The same things were measured in two ways. Each way mixes the same 11 hidden numbers, adds some noise and spreads widely along 6 directions of its own, which tell nothing about the thing.
Some things both ways: the first way, then the second way.
[-12  -1  -5 -18  10 -11   6   5 -18 -28  -5   5   7  17  -4  25   4  18
   9  -1  16  14   5   3  11  25  -9]
[ -3   9 -15  -5  12   2  -4   3   6  -8   7  -8   4  12 -14   6  -4   0
   3  -3]

[  4  -3   6   9 -16   8 -23 -12  -2   4   7   6 -11  15  19 -24  -1   5
  -4  -4  11   2 -17   5 -23  -3 -19]
[ -1  -1   9  -6  -3   7  -7   0   0  -3  -1  -3  -3   2 -11  -2  11 -10
   0   2]

[-21 -13   5  -3 -14  -3  -3 -11 -14  -8  -3  -9 -21  -1  -3  -5  -3  22
   1 -10  13   2 -17   4 -19  17 -17]
[  6  28   0 -17  -8 -20   5   6  -2  -5  -8   9   2  -2  10   0  12   0
  -2   2]

[  2   2  -7 -22  11   0   9 -10   4  -8   2   0  28   8 -10  17   8   5
   8  19  -5   5 -18  26  14   8   4]
[ -3 -31  13  -3  -7  -6  18   2 -13  14  -5 -37   2 -18   9   5  41  -8
  11 -17]

[-11 -13  -1 -20   5   9  -6  -7   2  -4  -1 -12 -12   9 -20  22  27  12
  -7 -21   6 -22   1   1  12  -9  -1]
[ -6  -1 -13   6  -5  -2  28 -16   2 -12  -1   6   6  -8  10  27  16  -3
  -5   9]

[-12  -1  10 -21  16 -10  -3  -2 -11   1  -1 -12   0   7  -9  23  -3  13
  -1   8  -4 -12   0  15   3  23  21]
[ -9  16 -11  11   0  -6   0 -24 -11  -2   2  -6  18  10   8  -2  -5  11
  -3  -1]

[-16   4 -10  13 -11  -1  -2  -1  -9  -5  -8 -18 -17  -8  -5  -6   1   5
  -8 -15  -6  -4  -5   3 -14  -1   1]
[-10   5  -1   3 -10 -16  12   5   0   4   2  15   5 -11  17  -5  -8  -9
  12   4]

[  1  -1  -4   5   1   4  -5   0   3  -2   2 -18   3  -7  -2   4   1   1
   3   5 -27 -11 -12  12  -1   2  19]
[ -3  -4  -6   1  -5   5  28 -23 -14 -12  16   3  14 -26   6  17  19   2
   9  16]

[-18  19   2   4 -10 -14  -6  -7   6  -3  20  19  13  16  25 -13   5  -3
   3 -10  18  -3 -27  10   4  -1 -34]
[-14  12  22  -4  -7   0  -3  -1  -2  14  -4   6  -1  -2   4   7  20   0
  -3  21]

[-10  21  -3  -7  -1  -7   0   1  -8  15   3  -8  11   1   4  16 -12   0
  -1  13   1   9 -25  24  -6  14  -2]
[-10 -12  12 -11  -1  11  -5  -7   7  22   9 -14  -1   4  -2   2  23  13
  21  -8]

[-26  -1  -1 -21   5  -8  11   5  -4   2  -4  -9  -3  -3 -15  10  -5  24
  10   2  -1   3 -11   6  -4  29   2]
[ 26  11  -2  -8  -7  -9   0  27  25  -3 -15   7 -20  14  12  -7 -23  -2
   0 -12]

[-16  -4 -13 -14 -11 -18   6   0 -11  -8   6  -4   5  14   4  26  -2  -5
  -8 -12  12  -1 -17  12   3  -5 -22]
[ -3 -12   8 -15  -1  26 -23  16   6  22   5 -17  -6  26 -18  10  17  13
   4  -5]

[-20   2  -4 -13  15 -12  -7   5   8  -3  11  -9  12   7 -10  11 -17  -1
  11  16 -19 -12 -20  22   9  22  13]
[ -2 -11 -13   5  11  -1  -6 -14 -17   3  -6  -2  14  -7   6  10  12  -7
   9  19]

[  1  17  17   9  -2   8 -22   0   0  15  -3 -13 -14 -18   9 -15   7   3
  -5  11 -13  -2 -15   2 -12   8   6]
[-23  -8   7   8  -8  -5  -5  -1  -6   8   5   6 -14  -6  19 -26  -4  -1
  11  -4]

[-16  16   6  14   5  12 -20   9  -1  15   1 -14  -9 -12   1   3   8   7
   3   1 -13 -16   0  -2  -4  19  17]
[-11 -18   2  10 -11  -2   3  24 -18  26  -7 -20   5  14  31  -4  -2  -8
  17   3]

[  6 -17  -5 -13  -3   1  -9  -6  -1 -10   1   9  45  -1   2   7  11 -14
   2  24   8   1   0  13  19  -4  -5]
[  1  18   6  -3  20 -10  -4 -26  26 -23   0  44 -11 -18 -25 -15 -25   0
   4  16]

[  1   4 -15   0 -19   4  -8  -3 -10  23   1 -25  -2   4   1   5  -9  -4
  -4  13 -14   9 -40  18 -23   8  -6]
[-19  14  16  28  10 -11 -11 -11 -14  -1  -6 -12  22   7  -3  -9  -6  13
   0  16]

[ -2  -8  11   6  -1  11 -26   2  -3 -14   4  13  -1   3  16  -6  17   5
   5   4  14   0   5 -10   1   9 -17]
[ -7  19  -8   8  10 -13 -13   9 -12  -5 -11  -9   0  14   4  -8 -10   6
 -15   3]

[ -4 -10  12 -10  -2  -5  -7   2  -5 -16  -8  -6   5  -8  -5 -10   0  14
   8  -1  -2  -1   6   0   9   9   7]
[ 10  13  -3 -22   7   6  11 -18  16 -18   9  16 -10 -11 -14  14  18  10
   1   0]

[-15   7 -11 -15   5  -9   9   7   0  -2 -11 -16   1   0 -23   8 -12   7
   0   0 -11   4  -5  19   0   5  14]
[-10  -4   4  13   0   1  -7   1   2  -1 -10   3   5  24  -7  -1  -8   0
  -5  -4]

[  4   7 -17   8 -10  12   7  -9  -3   0  -1  -5   4  -4   9   6   2   1
  -9 -10   0   6 -21  12 -14 -12  -8]
[ -7  -9  15 -27 -17  13  23  11   9   3  19   7 -12  -7 -11   2  20 -14
  18   1]

[ -6   9   8  -6  -2 -11   2   1  -2 -18   1  13  13   9   1  -2  10  13
  16   1  10  15   4  16  11   0 -13]
[ -5   5  19   2 -16   3   1   7   2  -4  -8  -2  -2  22 -10   1  15   4
 -14  -7]

[-15   0   1  -2  -5  -8   2  -3 -10   4  -1 -10   1  -9   4  -3   1   8
   0   7  -9  -3 -14   4 -10  19   5]
[ 18  -4   2  -8  -4  11  -8   6   9   6   8   1 -10  -5   3  -2  -4  10
   8 -11]

[ -3   9  -4  11  -9  -9 -13  20 -12  -8  -3 -12   3  -4  10   0 -15  -6
   4   2 -11   9  -5   4  -2   8   0]
[-3 21 -5 -5 16 -1 -6 -2 12  2  8 -7 -2  4 -7  3 -7 29  1  0]

[  0   3   3  17  -9  16 -30  -4  -2  18   5   1   8  -6  11  -5  14 -17
  -5  28   3  -2  -6  11 -14   0  -7]
[  0  -5   5   8  -2  -9 -15   1   2  15  -9   0  -1   1   7 -16 -11  14
  -2 -12]

[ -2  -4 -15   2   7   8 -17   1   2  -2  -6 -11  19  -3 -10  -1  -7 -16
  -6  20 -13  -9  -1  13   3   3  20]
[  0  -8 -13  -7  26   3  -9 -16  10   0   5  14  -2  -8 -24  -1 -15  11
  -4  -6]

[ -5   2 -15 -19  15  -8  13   1   6   4 -15  -9   1   6 -20 -17 -19   7
  -8   9 -25   1   3  16 -17   3  35]
[ 12 -30  -1  14  -8  10  -6  -8   0   1  -7 -16   9   6   0   3   6 -25
   3 -28]

[  1  -1 -11   1  11  14  -9   4   8  -7   7  22  35   6   9  11  17 -11
   3  12   9  -4  14   6  13  -5  -2]
[  4 -21   8   6   0   6  -7  25  -7  17 -16 -26   2  27  -1   0  -3 -11
   0  -8]

[-9 15 -2  6  2 -1 -3 12  8 -2  0 12 17 -6  2 -9  0 -2 11 18 -2 15  4 15
 -2  1 -3]
[ -2   2   6  12  -6  -1  -5  -8   1  -5 -12   8  10  14   0   8   8   0
  -3   4]

Other things, the second way, with their names:
J441: [ -7  11   6 -16  -1   0 -12 -12   7  -2   6   9  -7  -8 -23 -11   9   1
 -11  -6]
J495: [  0   9  19 -12 -17   4  -4  -8  -3  -5  -3  12 -10   3  -9  -2  27   9
 -22 -10]
J389: [-15   0  -3   1  -5  17 -12  18  -9 -12   7  19  -4  22 -14  -3 -10 -13
  -9  13]
J519: [ -1  -5 -16   2  34 -25   8   1  19  13  -2   5   0 -20   2  -2 -34   8
  12  -2]
J906: [ -2  -9   0  11  -3  -3  18  18   4  -3  -3  -4  -5   9  -1  -7 -24 -12
  -5  -5]
J947: [-12  -1   1  18 -10 -12 -12   3  -5   3 -11  -5   8   4  12  -5   5  -7
  -6  -8]
J466: [  4 -11  -9   0   5  16   3  -5   9 -11  12   4 -16  -8   0   7   2   5
   0  -7]
J566: [-19 -20  -4  -4  -2  12 -10  -5  -6   2   1  19  -1   3 -11   5  15 -13
   5  13]
J951: [  5   3   0   9   1   6   0 -12   4 -14   7  16   6  -1  -9  -6 -18   4
   5   9]
J123: [-11  -2  -3 -11   3   3  -8 -10  13  -8  -1   0 -15   8 -13  -2  17   0
   1 -11]
J700: [  2 -20  -8   1  -8   5  -5   0   3   1  -7  16   5   6   6   7   8 -20
  23  10]
J608: [ 32   4 -10  -4  12  -5   0   4  13   0  -6 -15  -5  -6   2  12  -3  27
 -13 -27]
J163: [ -7 -11  -1   7  -2   4   5 -15 -19   0   7  -3  12  -6   7   0  11   1
   9   1]
J856: [  5  15  17  16  -5 -22   3   2  -6 -14 -14  11   7   1   3 -23 -22 -12
  -1   7]
J488: [ 11  15   2 -16  -2   3  -7  -3  13   2  -3  -5  -7  14  -8   6  12  16
 -11 -20]
J339: [ 20  -8 -10  23   3  -9  17   6  -4 -12 -12  14   8 -13  16   4 -28 -16
  -4  12]
J547: [ -2   2   4   4  -4  15   2 -14  -8 -12   6  -4  11  14  -6  11  15   5
   7   9]
J551: [ 15   7  13   7   0  -5  -4  14   3  13 -13 -13   4   5   5   5  -3  17
 -11  -3]
J670: [-16  11   2  -7  -4   8 -10  13   9   1   2  23 -15  16 -16  -6 -13  10
 -19  10]
J543: [  6  10  -9  -3  13   6  -4  11   4  -4   2 -20 -12  14  -4   4  -4  21
 -15 -13]
J659: [ -9  -9  -4   1   5   2 -15  -6   3  -9  -2   3 -10   0 -15  -8   5 -17
  -9  -9]
J237: [ -7  19  12   0 -13 -11   3 -13   0   4  -3  11  11  -1   6  -1   8   4
  -5  -2]
J824: [  3   8   1   2  -2  11  -7   2  15   4   9  -3  -4   4   1   0 -10  14
   6   0]
J287: [-3 15 -7 -3  4 -8 -6  3 13 -9 -7 12 -7 13 -3  0 -5 -5 -7 -6]
J610: [ 10 -27   3   6   6   7  -4  -6  -2  10  -2 -12   3  -4   6   0   0 -14
  19  -5]
J596: [ 11 -16   4   8  16   2  -6  14   9   3 -14  -1  -4  10  -9  -2 -20  -4
   8  10]
J478: [  6 -20   3  -5   1  19 -11  10  14  10   5   7  -4   8 -26   2 -11   2
  -4  -9]
J486: [  1   0 -10  13   9   7   3 -13   1  -4   4   7  19  10 -15  17 -15  15
 -15   1]
J396: [  5   6  16 -13 -16 -24  -2  20 -15  20 -20 -27  -2   4  20 -12  24   0
 -11 -26]
J70: [  5   3  19 -23  -5  -8  12  16  22   1  -1  18 -20 -14 -14 -11   0 -17
   3  -6]
J598: [-23  -7  -5  11   9  -3   1 -15 -13  -4  -5 -18  12  16  -1   7  20  -3
   4  -1]
J540: [-10   8  -5  28  -2 -25   9  -1  -8 -13 -23  17  -1  -3  25 -11 -20 -16
 -11  18]
J135: [-13  -2  -5  -4 -11  -9   0   3   6   5  -5  13  -5   4  16  -3   4 -24
  12  -3]
J734: [ -2  -3  -4   8  -3  -6   2  -2  12  17  -4  -8   8  -4   7  18   5   8
 -12 -18]
J760: [ -9  24  -7  -1   3 -18  15 -24 -10  -5   5   4   8 -20  19  -1   3   0
   3  11]
J641: [ 35  19  -6 -18  11   4   4   0  23   0   4 -12 -12  -2 -10  12  -8  36
 -18 -22]
J399: [ 12  -3  16  -6  -6   3 -11  10 -16  16  -5  -8  11   0   8   0  13   3
  10   7]
J825: [-10  19  -6   0  -2 -10   1   3 -10   0 -11   0  13  18  -3  13  11  14
 -25   3]
J67: [-11  11   2 -10   3  -8 -15   4 -18  -1  -4  -6  -7   7   1 -17  10   2
  -4   1]
J172: [ -3   8   2  -2   5  -1  11 -11  14 -20  10  16  -4  -5 -18  -4 -11  -2
   3   2]
J16: [ -1   2  -5  -1   7   3 -23 -14  -2  13   6  14  13  -1  -5   1  -3  21
   3   2]
J447: [  3  -8 -10  15   6   8 -24  -4 -13  15  -7 -33  12  20   7  10   8  36
 -12 -19]
J46: [ 12  -9   7   0 -10   5 -11  24   5  10  -3 -11 -19   3   5 -19 -15  -3
  -3 -14]
J273: [ 11 -21   2 -21  -7  23 -14  29   9  13   2 -17 -28  14  -7  -1  14   2
  -2 -23]
J904: [-12  13  15   0 -14 -13  10  10 -25  18  -8 -26  23  18  16   3  20  -4
  -2   1]
J647: [ -8 -13  -4  15   1  11 -25  19   6   1  -4   8  -6  25  -7 -20 -36 -26
  11   7]
J435: [ -7  -4  -5   8  -1  10  -3 -21 -21  -6   2   3  17   2   4  12  16  -7
   6  24]
J998: [ -5  11   6   2  -8  -4  -9 -10  10   6  -8  10   3   6  11   6  12   1
   3   1]
J831: [  1  16   5  -6 -18 -29  22  14   0   1 -14  24   3 -14  19  -1  -2 -16
  -7   8]
J363: [  7  -2  10   4 -15  -9  -2  11   4   6 -15  -5  -5   2  16  -4   6 -15
   1  -8]
J690: [ -6 -10  10  -1 -10  11  11  -4   6   3  -3 -10  -1   6  -5  21  33   2
  -5  -1]
J327: [  9   6  -9 -18  18  11   2  -9  14  11   9  -8  -1 -11  -4  27  16  21
   8  12]
J669: [ 11 -21  10  24 -15  -4  14   0  -6  -4  -7 -16   5 -21  16   0   7 -12
  -1 -10]
J969: [ -1   2  -1 -16  -1 -10  24 -12   5   8   2   1   0 -26   5  20  28   3
  -3  -1]
J316: [ -8   4  13  -9 -16 -16   9   6   5   3  -9  17  -2  -9  15  -8   9 -32
  22  12]
J262: [  9   2   0   0  -1 -13  -4  14 -25   8  -5 -10   7 -14  21  -9  -1  -5
   2   6]
J736: [  1   2   1   1  -3   1 -10 -18  -7   1   5  12   6 -16   5   1  12  15
  -2   1]
J26: [ -6  15   7  -6  -8  -1   6   7   5   3   1  15 -11   1  13   1   0   3
   1  15]
J867: [15 -9  1 -8 -6  3 -1 -6 12 12  1  0 10 -2 -2  7  4  4 14 -9]
J375: [  8  -5 -13 -15  16   0   3  11   5  -9  -2  -4 -14  -7  -2   5   2 -22
  13  12]
J87: [  1  15   1  11  -8 -19   0   0  -6  -2 -19 -10   9   7  10   6  12   8
 -23 -11]
J482: [-15  13   7  -1  -3 -28  -1  25   5  16 -23  -3 -10  13  14 -15 -12 -17
  -8  -1]
J820: [  0 -13  -5 -14   5   4   0  14 -15   0  -1  -2 -11   1   2  -5   8 -14
  10   9]
J763: [  8   9   8  16   1 -22 -21  46   8   4 -31 -19 -19  26  18 -21 -25  -4
 -12 -18]
J72: [  4  14   7   2 -11 -14 -11   0   2   4  -4  -2   2 -11   2 -11   2  13
 -16 -16]
J562: [-23  14   1  -1  -2   6  -1 -11 -17  -3   6  -4   1  17  -8  -1  15  23
 -22  -1]
J892: [  0 -19   3  -4   5  16 -11  18   2   7   3  -1 -12  11 -24  -7 -13   7
 -11  -5]
J940: [ -7  -9   1   4   3  -4   6  -6 -10  13  -6   4  11  -5   9  11   7  -2
   4  16]
J872: [  7 -19  -7   7   7   1  14  -1 -10   3   4 -25   8 -13  17   5   3 -11
  26   5]
J75: [-12  10  -2  28 -10 -32   5  -2 -21   0 -18   0   9 -11  47 -16  -9 -14
   4  12]
J117: [ -3   8  -3  -6  -2  -2   9  -5   1   3  10  11   3 -14  -1   5  -2   1
  -7   2]
J501: [  8 -39  -5  -2  -6  37   3  10  -3  11  15  -7  -2   3  -3  17   6 -11
  16   4]
J384: [ 34  12   8 -19   9 -12  -1  -5  33  -5 -10  -4 -10 -18 -11   4   7   0
   6 -18]
J923: [-11   2   7 -15  -2 -11  29  -2   5  -1   8  -4   1 -21   8  10  26 -21
  29  12]
J331: [ -4 -19 -24 -11  18  32 -24 -24  -4  -3   8  12   2  14 -13  21  18  -1
  16  19]
J593: [-18   2   9  13 -18  -2  -3   2 -13   2  -4  13   6   8  13  -7   2 -10
   1  16]
J99: [  1 -13   3  13   3  12 -34  28   0  18 -17 -20 -17  32   6 -13 -16   5
  -5  -5]
J765: [ -5   7  -3  -9  -1  -2   2  16  17  -2   1  12 -19   5   0  -2  -8   4
   0  -3]
J50: [  7  11  -2  -5   6  -9  -3   7  10  -4  -7  14 -10  -5   2  -3 -10  -2
  -3   6]
J639: [ 13   0  -9  -3   8   4   2  -3  11  -3   3   1   1 -11  -3  17  -1   4
  -2   0]

Some of these things the first way, each followed by its name:
[ -7  16  -6  19  -7   3  -8  17  11   6   5  -2   4 -19  18 -15  -5 -10
   0  -1 -18  -2 -11  -2  -7  -5  -3]	J26
[-12  -3   0   3  -8   3 -21   2  -3  -2   5  -9  -7   7  -1  11  19  -5
  -2  -8   3 -13  -8   1   7  -4 -14]	J670
[-21  -8 -12  -1 -10   5  -5  -7  -5  -3  -2 -15 -23   7 -14   8   4  10
  -8 -17   8  -6 -16   7 -14  -1 -16]	J825
[ 12 -11   0 -11  -5  15 -20   5   0   5  -7  -5  -8  -4  -2   3   1  -5
 -12   8   2   8  -5   3 -11 -13  -8]	J123
[ -7  -7  -6  -9   8   7  -8   6   6  21   2 -22   1 -11  -8  10  -7  -2
  -1  18 -31 -16 -20   9 -10  15  23]	J435
[ -8 -17  -3  13  -7  14 -15 -10  -4   1   3  -5   1 -16  12 -13  16   2
  -3  11  -9 -15 -12 -11 -14  16   1]	J262
[-18   3   1  25  -4  13 -19  -1   3  -9  -2   5   1  -8  -1 -23  19   6
   7  -2   3 -10  13  -4  -2   5   0]	J831
[ -4  12   5  12   4   6 -32  29  -1  25  -7 -27  -7 -18  -9  -7  -9  -9
   9  37 -41  -1   3   4 -13  24  33]	J447
[ -7   6 -15  -4   3   4   3  -2   1  -6  -6   1  31  -1  -7  -8   5   3
   9  16  -4   5  -6   7   8  15   7]	J70
[ 19  -7   1  22   4  16 -28  15   8  -7   0  11  21 -21  27 -16   5 -24
  -8  13 -17 -10  23 -11   1 -17  17]	J760
[-15   3 -13   3 -10  -6  -1  -6  -2  -5   4   0  -8  14   7 -11  -7   3
  -5 -15   4  -2 -20   8 -15  -2 -15]	J639
[-17   6  18  11  -7 -12 -21   1  -2 -21   4   8  -6   7  11 -33  -4  14
  14 -12   9  -3   2   0   4  12 -11]	J50
[ -3   0  -4  -1   6  18 -13   4  21   9   2  -3  -1  -9  -6  -9  10  -3
  -1   7 -17  -9 -12   2  -4  -6   3]	J540
[ -6  -2   7  22 -19   5 -25  -8  -2   9   4  -4 -13 -11  16 -25   6  -8
  -8  11  -5  -5 -15   5 -25  -3 -10]	J736
[ -8  18 -13  17   4   6  -6  11  12  13   5 -13  -1  -6   5  -9 -11  -4
  -1   0 -32 -13 -13   8 -14   1  22]	J501
[ -2   7  -3   3  -4 -10 -10  21 -10   2   0  -8  12  -2  11   8   2 -10
   4  10 -17   1   5   0   3   7   8]	J824
[  2  -3 -11   9  -6  21 -19   6   6  15  -4  -4  -5  -5  -4  -9  10  -7
  -3  19  -9   6  -6   3 -21  -4  -4]	J87
[-12 -10   0 -27   4   5  -2  -6  -6  10  -2 -15  -9   0 -11  20  17  16
  -3   7  -3  -6 -22  -2  -4  23  -4]	J273
[  8   1  -2   0   7   6 -25  13   8  -3  -9  -4  -3   3  -5 -28  -7  -5
   2  18 -21   5   4   1  -7   4  14]	J659
[-14  -6   1 -10 -11 -24  17 -20  -7 -22   2  -4   1  12  -2 -18 -19  24
   8 -16   2   3 -22  25  -8   4  -4]	J856
[  0  -8  16   1   1   0 -34  22   4  -3   7   9  11  -1  14  -2  19 -14
   5   7  -3 -14  21 -13  19  -5  -2]	J99
[-14  -4 -13 -11 -16  -3  10  -2  -3  -7  -4   4 -18   4   3 -10   0  15
  -6 -16  15  19 -26  -4 -21  -2 -38]	J763
[-14  -3  -1 -11   4  -3   1   2  -4 -11  -5   2  18  -5  -7   7  11   7
   6   3   7  -3   8   3  13   9   1]	J316
[ -5  -4  12  -6 -12   2 -20 -17 -13   3   5  20  13  24  14 -22   4  16
  10  16  34  13 -10   8 -14  23 -24]	J384
[-21 -11   2 -15  -3  -6  -6 -15 -18   6   1 -11   3  15 -13  22   9  10
  -3   3  16 -14  -2  18  -3  17   4]	J867
[-17   7  -2  -7  -1   3  -6 -10   3   6  13   3  17  16  -1   8  -1  10
  12   7  11  -2 -29  21   2  19 -14]	J596
[-19   9   8  -4  -5  -8 -14  11  -6  12  -7 -10 -10  -4  -6 -11  -3   6
   1   3  -3  -1   3   1  -8  13   5]	J998
[ -6   5 -12   8   0  11 -14  -3   9   3   3  -3   8   1   0  -8   3  -9
  -5   1  -6 -10 -11   8  -2  -5   2]	J969
[  1   1   4  -1  -9  -7 -12   1   6 -17   8  13   4  19  10  -4  13  -3
  -1 -22  15  -4   7   8  13 -31 -20]	J690
[  0  -9  -7  -8   8  18 -13   2   7  -5   6   8  10   3   8   5   0   4
   5   7   2  -1 -16  -2  -1  12 -12]	J375
[-19  -2  -6   0 -22  -4  -6 -15  -8  12   8 -11  -9  15   3  -5   5   9
  -3 -11   9  -8 -32   9 -18   6 -19]	J551
[ -7   2  -2   6   6  -1  -4   6  -5 -15  -2   6  21  -2   6   1   6   2
   5  -3   1  -8  21   1  11   5  14]	J904
[-19 -16   1  -1   0   9  -9 -14   2  -3  -3 -14  -7  -1 -17 -13  23  19
   3 -13  -9 -31   3  -7   2  11  17]	J339
[  0  -2   1  14  -3  24 -22  -3   3  -4  -2  25  -7  -5  17  -8  26  -6
 -18  -7  30   0  19 -11 -13 -22 -25]	J135
[ -5   0  13  -5 -10  -4  -2 -11  -8  -1   5  -1 -15   7  11  -1  -2  22
   0 -14  12   3 -18  12 -16   3 -15]	J547
[ -3   0  -5  13  -9  -9 -19  12   1 -17  17  17  23  10  30   3  -2 -23
  -1 -10  11  -8   1   2  13 -17 -22]	J327
[-16  -3 -14  -5   0   2   6   3  -3  -7  -8 -17 -18  -7 -11   5   5  13
  -2  -7 -14   0 -16  -5 -11  11  -2]	J389
[ 14  -1   0  -3   8  26 -22  10   2   6 -11  -3   3  -9  -6   9  10  -3
  -6  17  -2   6  11   1  -2  -3   8]	J598
[  2   1   6   3  -6   7 -13  -9   1   1   5  -7 -18  -1   9   1   2   3
 -12  -8  -1  -4 -21  10 -13 -11 -11]	J562
[ -6  10   6   4  -1   3 -14  -4  -3  13   2 -24 -23   5   3 -14 -23  20
   2 -10 -19  -9 -29  10 -24  21  17]	J872
